All rows are made from the same 10 directions, up to rounding. Whole rows:
In the rows, 128 means zero.
[[130 122 154 150 149 154 117 157 138 151 143 119 140 145  90 115  72  88
   95 112]
 [129 139 164 140 108 154  95 138 105 137 147 120 138 141  92 143 155 107
   94 126]
 [ 97 164 108 104 111 142 122 144 132 162 154 118 151 140 101 163 183 126
  135 136]
 [ 91 168 123 122 151 128 123 113 191 162  86 156 194 128 125 161 136 102
  131 129]
 [131 119 120 115 119 109 153 142 137  99 110 123 110 121 139 122 174 144
  108 121]
 [140 149 145 143  97  76 157 124 158 152 103 135 139 140 136 137 139 116
  117 159]
 [123 185 121 125 109 139 106 163 152 134 114  90 148 123 144 168 167 145
  113 157]
 [127 125 109 122 157 185 110 172 134 117 135 107 160 142 106 147 115 131
   87 125]
 [116 139 108 120 135 143 135 136 125 111 131 104 110 102 156 117 125 146
  153 124]
 [155 153 159 128 123 115  90 100 120 137 120 132 128 115 135 147 138 155
  156 150]
 [125 129 172 141 121 160 138 143 117 119 131 120 146 129  90 124 158  97
   76 119]
 [132 106 109 130 100 152 154 155 100 123 155 120 153 167  97 146 152 119
   75 150]]

Rows cut short, each followed by the rest of it:
[103 159 103 151  98 108 177 140 158 140 110 107 137 122 175] => [123 107 105 132 157]
[118 131 119 137 122 113 133 137 165 171 118 154 180 175  97] => [158 119  90  90 141]
[ 84 149 125 159  73 141 148 111 113 126 121 128 156 130 155] => [138 154  79 108 146]
[117  91 142  88 113 127 144 107  65 154 208 153  95 144  43] => [112 198 124 153  93]
[128 159 156 144 111 119 169 134 146 114  98 106 131  99 153] => [117 147 122 117 147]
[114 141 163 138 115 106 198 104 135 131 116 130 122  95 134] => [ 92 142 104 147 130]
[144  90 129 153 126 148 139 165  98 135 176 106 104 157 100] => [ 97  58 102  99 121]
[123 156 226 176 122 127 141  67 120 155 117 144 138  89 124] => [ 91  85  70 158 129]
[151 125 108 118 113 104  74 135 132 120 112 138 126 155 139] => [168 159 160 107 139]
[120 110  85 103 182 158 153 135 143 138 140 135 160 133 110] => [129  85 141 150 125]
[135 132 119 131 111  79 133 110 154 128  90 151 135 137 156] => [144 144 135 126 145]
[119 150 158 153  97 172 112 132  82 124 160  93 119 112 128] => [122 130 109 125 136]
[161 104 152 131 158 140 148 138 141 120 112 140 163 143  93] => [130 111 128  86 136]
[111 129 141 161  85 144  43 153  90  97 142  96  62 125 161] => [115 134 103  95  88]
[ 70 118 109 136  82  99 169 122 124 101 120 131  81 111 168] => [ 90 178  88 121  89]
[133 127 184 158 101 112  92 107 118 127 112 147 120 133 121] => [125 143  93  96 115]
[106 114 115 136 111 102 191 139 146 116 113 129 115 127 143] => [ 99 138 101 107 117]
[ 85 178 164 148 127 168 107 106 134 113  99 115 144  77 160] => [124 146  99 138 114]
[158 183 175 160  85  50 131 145 175 175 103 106 106 130 147] => [130 114 117 127 166]
[ 89 125 101 111 125 174 172 128 131 106 112 145 202 138 107] => [161 202 112  81 136]
[114 142 128 154 112 125 100 122 112 179 172 118 105 138 130] => [114  55  95 170 127]
[110  99 105 121 125 108 181 141 149  96 101 141 123 131 138] => [110 163 116  91 108]
[148 120 160 151 177 135 113  91 138 116  98 143 130  96 155] => [ 99  41 127 161 120]
[ 95 139 105 118 107 107 126 145 150 145 129 132 123 144 124] => [139 168 109 116 112]
[113 136  90 135 102 115  96 186 146 159 152 104 108 171 124] => [143 113 108  98 121]
[126 173 161 171  92 146 104 138 112 148 144  88 121 118 148] => [126  91 100 130 153]
[111 125  73 128 121 124  66 137 133  75  95 117  88 115 210] => [136 132 156 128 106]
[177 109 110 114 167 115  76 121 135 144 129 147 134 153 120] => [153  72 173 151 142]
[183 110 178 178  78 142 173 129  68 122 155 107 144 151 111] => [120  96 112  81 191]
[ 89 158 136 119 150 190 156  76  95 158 167 131 170  89 112] => [122 108 115 208 140]
[121 106  60  94 120 130  88 115 101 119 147 148 129 154 137] => [167 164 167 147 130]
[ 99 123  74 128 111 141 122 126 127  84  99 130 140 127 183] => [147 156 135 110 130]
[125  83 110  86 138  90 102 145 148 130 128 172 111 172  72] => [143 202 131  85  75]
[164 171 160 130 131  94  57 179 174 145 107  94  92 128 130] => [145 130 153 110 124]
[ 97 116 104 101 206 154 167 125 150 114 130 121 102  73 142] => [ 71  72 138 196  78]
[183  91 116 100 138 112 198  93  88 113 148 141 130 124 120] => [122 128 192 172 175]
[144 188 139 115 177 146  57 179 178 158 124  81 121 109 124] => [147  90 162 151 124]
[132 142 161 166 125 133  55 100 114 127 119 127 105 110 166] => [118  70 112 150 118]
[103  98 149 154 106 124 163  95  94  86 123 136  84  96 162] => [ 70 127  92 131  95]
[164 140 193 163 122 131  25 118 124 148 115 144 144 154 105] => [160 104 108  89 131]
[176 140 148 158 126 160  69 125 111 127 117 121 175 150 134] => [173  82 143 100 180]
[ 92 158  70 117 150  96  45 154 189 140 103 117  80 119 191] => [133  93 139 167  84]
[186 153 212 134 131 143 131 172 116 152 161  81 117 124  61] => [120 130 140 103 148]
[205 145 137 117 141 123 145 181 133 137 144  75 121 132 112] => [141 102 195 127 185]
[144 163 201 149 130 133  77 118 130 144 120 120 122 107 114] => [127 122 116 130 122]
[ 93 185 201 153  50 140 149  93  87 133 136 115 137  95 123] => [131 229  85 123 146]
[138 121 136 168  75 146  69 115  86  93 112 132 143 152 161] => [161 144 115  72 151]
[134 165 141 135  56  52 178 106 126 163 133 123 105 126 149] => [130 173 131 163 176]
[120 169 176 132  75 126 158 109 105 169 154 127 158 132  84] => [150 199 104 127 164]
[110 134 131 141 129  93 140 139 168 149 113 131 109 128 138] => [105  99  95 128 107]
[ 74 131  57 125  94 151 105 152 124 130 143 125 147 163 144] => [163 156 105 101 123]
[118 119  89 110 151 147 150 100 127 105 110 145 162 115 153] => [141 131 153 153 141]
[113 136 104 142 108 120 127 152 132 130 136 104 102 131 157] => [117 105 116 127 126]
[117 123 101 134 126 135 116 137 138  71  85 120 119 111 186] => [129 144 140 102 118]
[120 120 174 145 101 113 159 122 126 139 127 146 136 141  90] => [115 163  80  86 118]
[162 169 170 143 136 117 111 110 147 144 101 121 147 108 143] => [142 102 146 150 165]
[158 139 113  78 215 158  83 137 147 171 159 126 147 126  79] => [151  77 188 194 127]
[131 117  82 102 101 101  74 157 122 129 145 128  96 166 126] => [161 178 157 111 118]
[161 133 108 121 129  91 175 119 147 148 118 133 149 138 139] => [141 104 160 155 181]
[103 155 100 136 115 118 132 171 176 181 131 120 163 169 110] => [155 112  91  99 142]
